The rows are grouped in 3 different ways at once. Each group adds its own fixed numbers to the row, and there is some noise. The rows also spread widely along 13 directions, which tell nothing about the answers.
In the rows, 128 means zero.
Known rows, each followed by its group in each grouping:
[155 134 100  92  86 131 113 146 167 113 155  92 126 164 167 116 110 115
 137 156 166 105 153 106  78 135 103  99  91 164 135 134 177  83] | A q_883 q_821
[101  87 124  92 113  43 101 117  83  94 150 154 154 134 143  96  71 130
 138 134 126 146 141  58 142 145 169 141  49 161 146 104 103 136] | A q_359 q_532
[108 173 129 160 126 121  93 117 121  99 133 117  95 123 142 126 103 141
 108 127 153 129 124 135 149 133 136 132 119 125 163 107 124 153] | T q_445 q_831
[119 109 128 104 119 138 110 136 138 133 135 103 109 121 131 120 132 134
 121 141 151 144 116  99 117 145 133 147 150 131  86 125 157 126] | P q_883 q_483
[153 146 143 154 118 134 175 145 146 194 129 156 192  88 104 141 155 176
 118 106 163 121  70  88 178 116 164 169 131  94 126 140 115 192] | P q_566 q_483
[140 174  78 159  53 152  98 139 105 135 179 117 133 202 156 128 127 178
 108 152 100 119 173 120 151 125 122 154  56 169 150 149 142 170] | T q_566 q_821
[115 142 140 154 129 129 115 121 140 114  99 150 107 117 120  92 119 123
 166 114 183 123  92 135 105 103 120  87 165 120 132 139 137 152] | Y q_359 q_532
[191 132 117 125 130  85 169 131 174 130 106 144 178 125 114 161 122 116
 123 122 145 125 112  67 169 162 146 136  89 101 126 157  96 107] | Y q_445 q_831
[123  86 147  96 140  81 131 116 115  98  98 135 156 108 143 161  87 109
 147 122 123 152 135  67 150 157 147 136  65 145 108 132  91 108] | E q_566 q_532
[111 142 154 142 128 151 110 122 127  95 127  91  93 108 157 147 107 121
 123 127 132 130 145 149 128 128 103 116  99 132 164 101 130 124] | E q_566 q_831
[120 128 130 132 101 170 131 143 138 148 130 120  99 123 102 105 148 140
 134 143 143 119 116 118 109 150  92 121 164 141 112 132 145 148] | E q_883 q_532
[175 104 136  75 103 123 129 142 166 149 140  73 147 122 158 137 126 109
 132 138 148 138 139  83  98 139 123 133 130 126  92 146 165  48] | E q_566 q_831
[125 159 157 137 128 136 106 112 103 139 127 144 110 117 126 127 120 158
 132 130 155 146 108 134 132 122 138 137 122 117 139 135 108 139] | E q_566 q_532
[134 134 156 111 132 156 102 112 132 129 133  97  79 133 137 117 139 138
 130 152 151 151 129 154  90 116 111 129 149 114 121 131 144  95] | A q_883 q_821
[114 112 117 158 124 138 111 137 140  93 141 126 110 177 135 124 139 147
 130 117 104 159 160 162 130  84 115 125  96 103 176 117 129 128] | P q_359 q_821
[118 160 122 152 121 108 110 120 112 148 138 141 154 129 137 125 115 158
 151 129 130 126 123 119 125  81 154 147 104 144 142 142 108 133] | E q_445 q_483
[182 166 106 147  90 131 116 150 172 189 169  68 186 152 169 144 144 164
 115 130 131 131 134 115 122  76 151 176 109 121 119 170 156  98] | E q_445 q_831
[139 114 130 151 113 110 117 124 150 140 134 118 137 119 123  77 130 119
 151 129 123 108 116 110  99 109 113  96 158 119 165 115 151 115] | A q_359 q_532
[123 138 165 131 129 131 123 114 111 132 126 138 113 114 118 118 118 147
 129 131 132 128 117 128 121 152 125 129 105 132 155 109 101 148] | P q_883 q_532
[125 111  98 147 126 115 144 160 147 102 149 136 132 134 121 150 131 138
  94 130 115 136 143  89 184 143 120 149  77 114 158 106 118 165] | E q_883 q_831
[ 49 105 136  91 140 122 151 152  99 104 138 159 106 106 109 108 106 123
 146 140 151 105 154 118 109  98 116 113 113 184 150  94 132 144] | T q_445 q_532
[145 130 194 100 128 118 104  87 108 147 126  95 100  82 135 121 116 138
 106 146 135 149 102 104 127 189 147 161 123 116 111 112 112 118] | Y q_883 q_532
[135 143 104 154 139 125 114 122 144  88 111 103 110 164 140 169 123 119
 131 135  93 145 165 136 144 122 107 129  88 127 138 147 105  91] | E q_445 q_831
[145 126 102 100  92 113 113 139 119 164 181 131 128 168 123  74 144 141
 138 167 122 123 158  96  90 105 129 133 121 150 122 152 160  90] | Y q_359 q_532
[153 143 168 106  97  95  87 101  78 168 165 134 148 129 137  68 109 162
 153 140 112 133 127 125  78 111 145 142 106 145 158 120 102 114] | A q_883 q_831
[113  59 157  96 121  90 107 128 126 111 168  85  97  96 123  88 108 108
  91 142  72 123 167 105 116 157 117 127 130 111 198  38 148  68] | Y q_445 q_532
[192 144 114 138 113 106 125 124 169 162 152 131 133 147 101 117 153 148
 107 141 125 140 121 100 137 138 132 137 151  72 160 134 127  65] | E q_445 q_821
[111 151  71 136 133 107 114 144 120  63 152 196  65 194  79 128 124 152
  81 146 139 146 152 127 187 159 121 125  84  97 192 114  96 142] | Y q_445 q_532
[141 112 130 135 138  99 118 122 143 129 115 135 129 106 123 108 120 114
 148 139 128 114 115  88 115 129 127 113 141 127 126 129 135 122] | Y q_883 q_532
[101 132 110 127 106 152 104 139 118  94 123 139  75 154 114 114 119 132
 135 144 148 134 135 127 115 158  95 107 124 152 122 133 128 147] | E q_883 q_532
[144 127 170 118 105 165 157 129 136 161 129 102 114  89 112 108 147 126
 126 143 127 104 120 118 107 160  93 127 146 139 126 116 134 140] | Y q_883 q_831

New rows, each followed by its group in each grouping:
[108 105 114 143 148 133 149 154 162 112 113 129 114 103 121 140 136 111
 128 137 147 112 124 100 143 117 111 121 135 130 117 124 155 155] | Y q_883 q_532
[105  94 158  94 137 152 146 137 162  93 129  72  95 117 143 154 124 113
 107 130 143 137 154 150 113 129  99 123 106 119 158  91 144  80] | A q_445 q_821
[134 125 151 147 135 135 113 104 130 154 120 100 103 110 126 104 150 124
 144 145 113 139 121 124 106 106 121 131 171 113 109 143 142 108] | Y q_359 q_532
[116 128 158 134 113 122 126 136 138 129 124 131 122  91 113  96 109 132
 136 105 163 120  99 125 114 131 123 112 166 118 158  95 124 140] | E q_445 q_831
[175 151 113 131 127  92 143 112 160 125 125 129 134 124 123 120 122 103
 125 151 153 112 113  68 141 164 124 108 111 118 141 139 128  97] | A q_359 q_831
[129 114 141 100 145 119 140 119 133  96 142 122  90 136 116 116 133 108
 123 153 116 138 161 130 113 134  96 107 102 117 175 106 116  71] | A q_359 q_831
[117 129 134 136 147 121 128 127 122 137 148 126 107 106 122 138 137 141
 103 157 119 134 133 100 151 132 127 154 108 125 142 113 123 131] | E q_883 q_532
[128 175 128 139 122 165 120 122 135 120 116  99 126 151 164 169 120 149
 133 141 165 133 124 145 130 121 123 144  63 160 107 173 119 159] | A q_883 q_532
[171 159 136 148 158  57  48  80 135 162 169 110  93 108 162  85 132 136
 111 164 146 161 105  94 118  77 191 157 181  60 128 129 171  52] | Y q_359 q_821
[173 157 105 138 116  98 125 114 145 117 122 148 131 129 120 135 120 121
 118 146 139 109 116  71 162 174 133 115  97 113 148 137 120 113] | Y q_566 q_483
[133  90 141  84 106 133 155 154 178 109 114  96 145  86 140 146 112 114
 109 113 197 126 102  70 148 183 130 127 125 118 104 109 160 131] | T q_566 q_483
[109 140 107 111 152 142 154 175 179 121 158 137 113 112 137 141 135 126
 122 149 199 103 137 121 112  76 109 108 107 133 159 119 170 115] | E q_883 q_532
[111 106 130 140 109 105 117 145 109 134 146 165 168 131 121 103 116 172
 139 105 118 138 118 114 138 100 156 152  96 126 158 106 106 183] | P q_883 q_483
[142 114 123 114  66 148 163 155 154 147 137 145 144 141  98  89 143 147
 130 118 173 122 109  89 129 162 116 121 145 130 122 134 145 165] | T q_359 q_821
[121 133 132 133 143 122 128 122 124 113 128 122 113 108 139 138 122 113
 131 144 117 115 149 111 136 115 118 121 114 139 145 117 132 116] | T q_566 q_831
[155 134 155  93 158 147 135  86 114 100  91 150  63 159  93 151 146 113
 143 161 115 166 147 146 119 163  90 104 120  98 127 157  80  47] | A q_566 q_821
[ 36 100 151 111 137 199 218 170 144  81  88 114 111  86 128 157 122  82
 175 126 160  86 156 136 106 106  54  84  89 214 119 118 138 177] | E q_359 q_831
[ 91 195 127 152 141 167  84 119  71 165 172 159  67 149 108 102 169 194
 133 169 130 152 132 183 103  45 128 163 150 127 134 148 121 149] | E q_883 q_483
[153 129 137 146 117  90 129 113 120 109 115 160 163 133 134 150  98 144
 139 112 113 143 126  95 167 146 142 129  54 117 171 125  75 135] | E q_566 q_821
[149 135 175  71 102 121 120 123 117 136 142 121 143 122 155 125  98 146
 136 122 169 140 128 128  99 140 146 130  72 135 144 130 115 103] | Y q_566 q_532
[102 114 177  95 111  70  72 100  72 120 123 175 127 110 109  67  75 159
 160  98 165 172  88 120 101 138 174 132 149 114 144  98  75 128] | E q_445 q_483
[164 160 123 146 146 113 128 115 143 114 116 164 121 143 112 132 134 135
 133 133 133 138 121 125 140 132 119 114 112  99 157 144  93 119] | T q_883 q_831
[137 104 125 108 127  87 113 127 137 114 151 132 128 115 123 111 116 133
 108 141 132 134 120  86 139 152 137 133 105 106 161  92 127 113] | A q_883 q_483
[ 97 126 161  89  93 151 166 161  81 137 161 170 133 120 104 117 123 176
 113 117 161 133 131 129 148 135 131 158  74 144 154 105  96 202] | Y q_566 q_831
[130 173 142 120  88 141  95  99  96 102 134 139  66 130 109  93 106 134
 114 149 156 111 113 127 122 208  99  90 121 130 178  95 115 129] | A q_566 q_483
[112 105 124 103 126 137 112 147 134 110 157 108  85 135 127 107 135 130
 111 145 138 141 144 129 112 119 108 131 139 118 138 104 158 116] | A q_883 q_831
[142 169 122 136 149 111  97 105 106 154 149 121  84 109 133 116 141 126
 115 185 132 123 125  89 130 119 142 158 150 130  94 146 151 116] | Y q_883 q_831
[ 88 111 149 111 111 121 175 148 121 122 132 128 179 104 152 138  98 134
 146 119 159 108 130  93 138 117 139 137  33 189 144 120 114 189] | A q_359 q_532
[128 148 141 104 129 108 142 124  96 166 164 177 127 132  79  93 138 163
 122 153 135 125 125 117 124 118 138 140 121 124 172 120  96 115] | A q_445 q_532
[145 112  91 134 110 107 175 172 154 146 129 171 178 113 105 136 133 132
 128 121 164 106 104  49 179 129 144 141 123 125 105 148 140 181] | Y q_566 q_831
[190 214 134 184 120 129 121  86 150 150 111 113 145 119 162 161 125 139
 128 143 139 101 109 111 151 135 136 120  90 121 154 159 120 120] | T q_566 q_821
[136  92 156 118 155  79 112 106 103 134  99 149 145 105 122 112 114 112
 175 120 101 147 126  98 109  99 146 122 148 121 111 134 108  89] | P q_566 q_831
[187 157 165  99 108 171 205 139 173 194 124 115 170  94 114 142 160 130
 139 136 165  92 111 105 109 141 104 119 127 132 123 158 133 104] | T q_566 q_831
[ 98 116 143 109 140 158 120 130 146  41 123  90  46 129 140 138 109  92
 111 145 121 125 178 160 111 165  62  83  96 138 182  75 136  98] | T q_883 q_831
[131 165 142 146 159  88 143 110 128 138 104 166 142  84 116 147 107 137
 125 130 181 118  82  80 175 136 172 148 112 120 124 142  97 162] | Y q_445 q_532
[154 126 138 115  75 122 124 141 125 159 157 148 158 137 113  80 125 160
 140 116 132 113 123 112 108 134 125 114 123 127 173 117 126 133] | T q_566 q_532
[138 165 147 144 119 149 161 133 126 161 116 163 163 120 130 135 131 152
 168 119 165 104 112 131 114  83 131 117 101 149 141 152 118 156] | P q_566 q_821
[174 135 144 142 122 136 148 112 162 160 140 110 132 136 122 123 168 140
 118 144 102 137 135 120 129 120 117 135 127  90 153 138 128  90] | T q_359 q_821
[109 114 129 121  78 146 115 143 117 110 142 126 110 134 118 101 115 139
 131 126 127 119 139 121 117 158  97 107 118 143 163  97 135 141] | E q_566 q_483
[159 159  87 196 174  73 109 112 149  97  73 180 170 156 139 163 109 119
 188 116 119 132 118 110 148  71 147 106  89 124 125 187  84 137] | P q_883 q_831
[144 127 144 132 116 112 113 127 127 140 135 135 133 115 128  94 121 138
 144 127 134 126 117 118 109 113 131 128 137 120 141 121 129 138] | Y q_883 q_831
[103 144 127 151 130 147 166 137 116 154 131 150 111  87  92 123 147 131
 123 155 143  86 108  88 157 135 109 125 143 145 135 119 140 177] | A q_566 q_532
[ 43  91 179 120 159 148 140 110  83  57  93 137  89 124 125 150 110 130
 150 113  98 166 164 174 136 115 105 124  61 153 157 104  68 164] | T q_359 q_532
[ 66 169  97 149 123 131  77 137 116  62 153 131  71 159 160 110  93 141
 125 137 192 128 136 152 128  96 127 106  87 153 168 114 156 172] | A q_359 q_532
[101 131 115 144 126 171 173 148 153  84 128 117 101 150 137 165 139 122
 115 141 132 117 167 138 155 122  86 120  56 145 157 126 132 156] | Y q_359 q_821
[108  86 128 136 115 135 101 137 130 105 131 100 115 142 148 124 124 135
 141 124  98 154 154 133 112 105 110 135 116 132 129 113 138 128] | E q_883 q_821
[168 152 149 203 164 136  79  74 146 156  84  71 104 109 144 152 154 129
 134 145  79 148 101 128 134 120 132 154 174  90  91 163 128 108] | P q_883 q_532
[140 118 113 118  78 123 122 159 169 123 142  74 150 130 161 119 102 117
 122 117 157 107 134  97 114 136 128 127 122 148 122 121 176 126] | Y q_445 q_831
[125 126  71 160  66 146 110 192 193 122 180  87 110 138 131  91 131 136
  84 118 168  97 124 106 136 131 103 116 176 110 168  84 211 152] | E q_445 q_831
[115 143 151 146 162 125 149 104  86 155 104 191 114 109  88 130 148 142
 165 148 113 136 121 117 139  92 126 133 142 128 122 151  84 133] | E q_566 q_821
[138 114 118 183  97 149  84 118 144  99  92  67 116 149 154 136 116 118
 137 116  81 136 131 123 135 166 102 129 129 138 103 134 134 157] | P q_883 q_831
[120 104 158 142 101 133 123 111 114 136 109 113 147 125 125 100 124 140
 161 110 107 141 114 129 113 130 122 128 119 137 132 132 106 155] | A q_359 q_532
[135 161 124 132 152 118  86 103 123 133 131 132  76 128 127 115 135 133
 125 166 148 142 119 109 121 127 136 135 160 118 102 148 143 106] | T q_883 q_532
[132 154 148 142 120 155 149 127 139 148 117 113 150 107 139 149 132 143
 140 132 143 108 113 122 122 122 125 137  92 152 127 138 121 160] | P q_883 q_483
[157 183 129 170 107 103  99 102 137 161 124 128 136 112 126  98 112 133
 149 136 139  96 100 104 112 135 133 107 150 134 160 133 124 112] | E q_445 q_532
[ 71 134  71 154  93 124  70 152  89  79 142 141  91 191 127 106 100 150
 128 126 128 142 152 125 144 123 131 140 119 165 119 127 137 186] | P q_445 q_831
[122 128 178  78 111 132 177 131 125 156 115 117 167  85 130 129 105 124
 153 124 175 109 110 101 101 139 133 135 101 173 110 136 109 132] | A q_445 q_831
[141 124 165 166 135 109  99  97 117 147 114 140  86  89  75  75 142 137
 116 118 111 143  85 125 141 149 133 134 228  59 148  96 111 133] | Y q_445 q_831
[187 135  99 164 131  92 104  94 168 108  99 123 124 155 117 141 143 121
 114 135 110 162 108  77 177 174 141 134 134  67 117 161 109  96] | T q_359 q_483
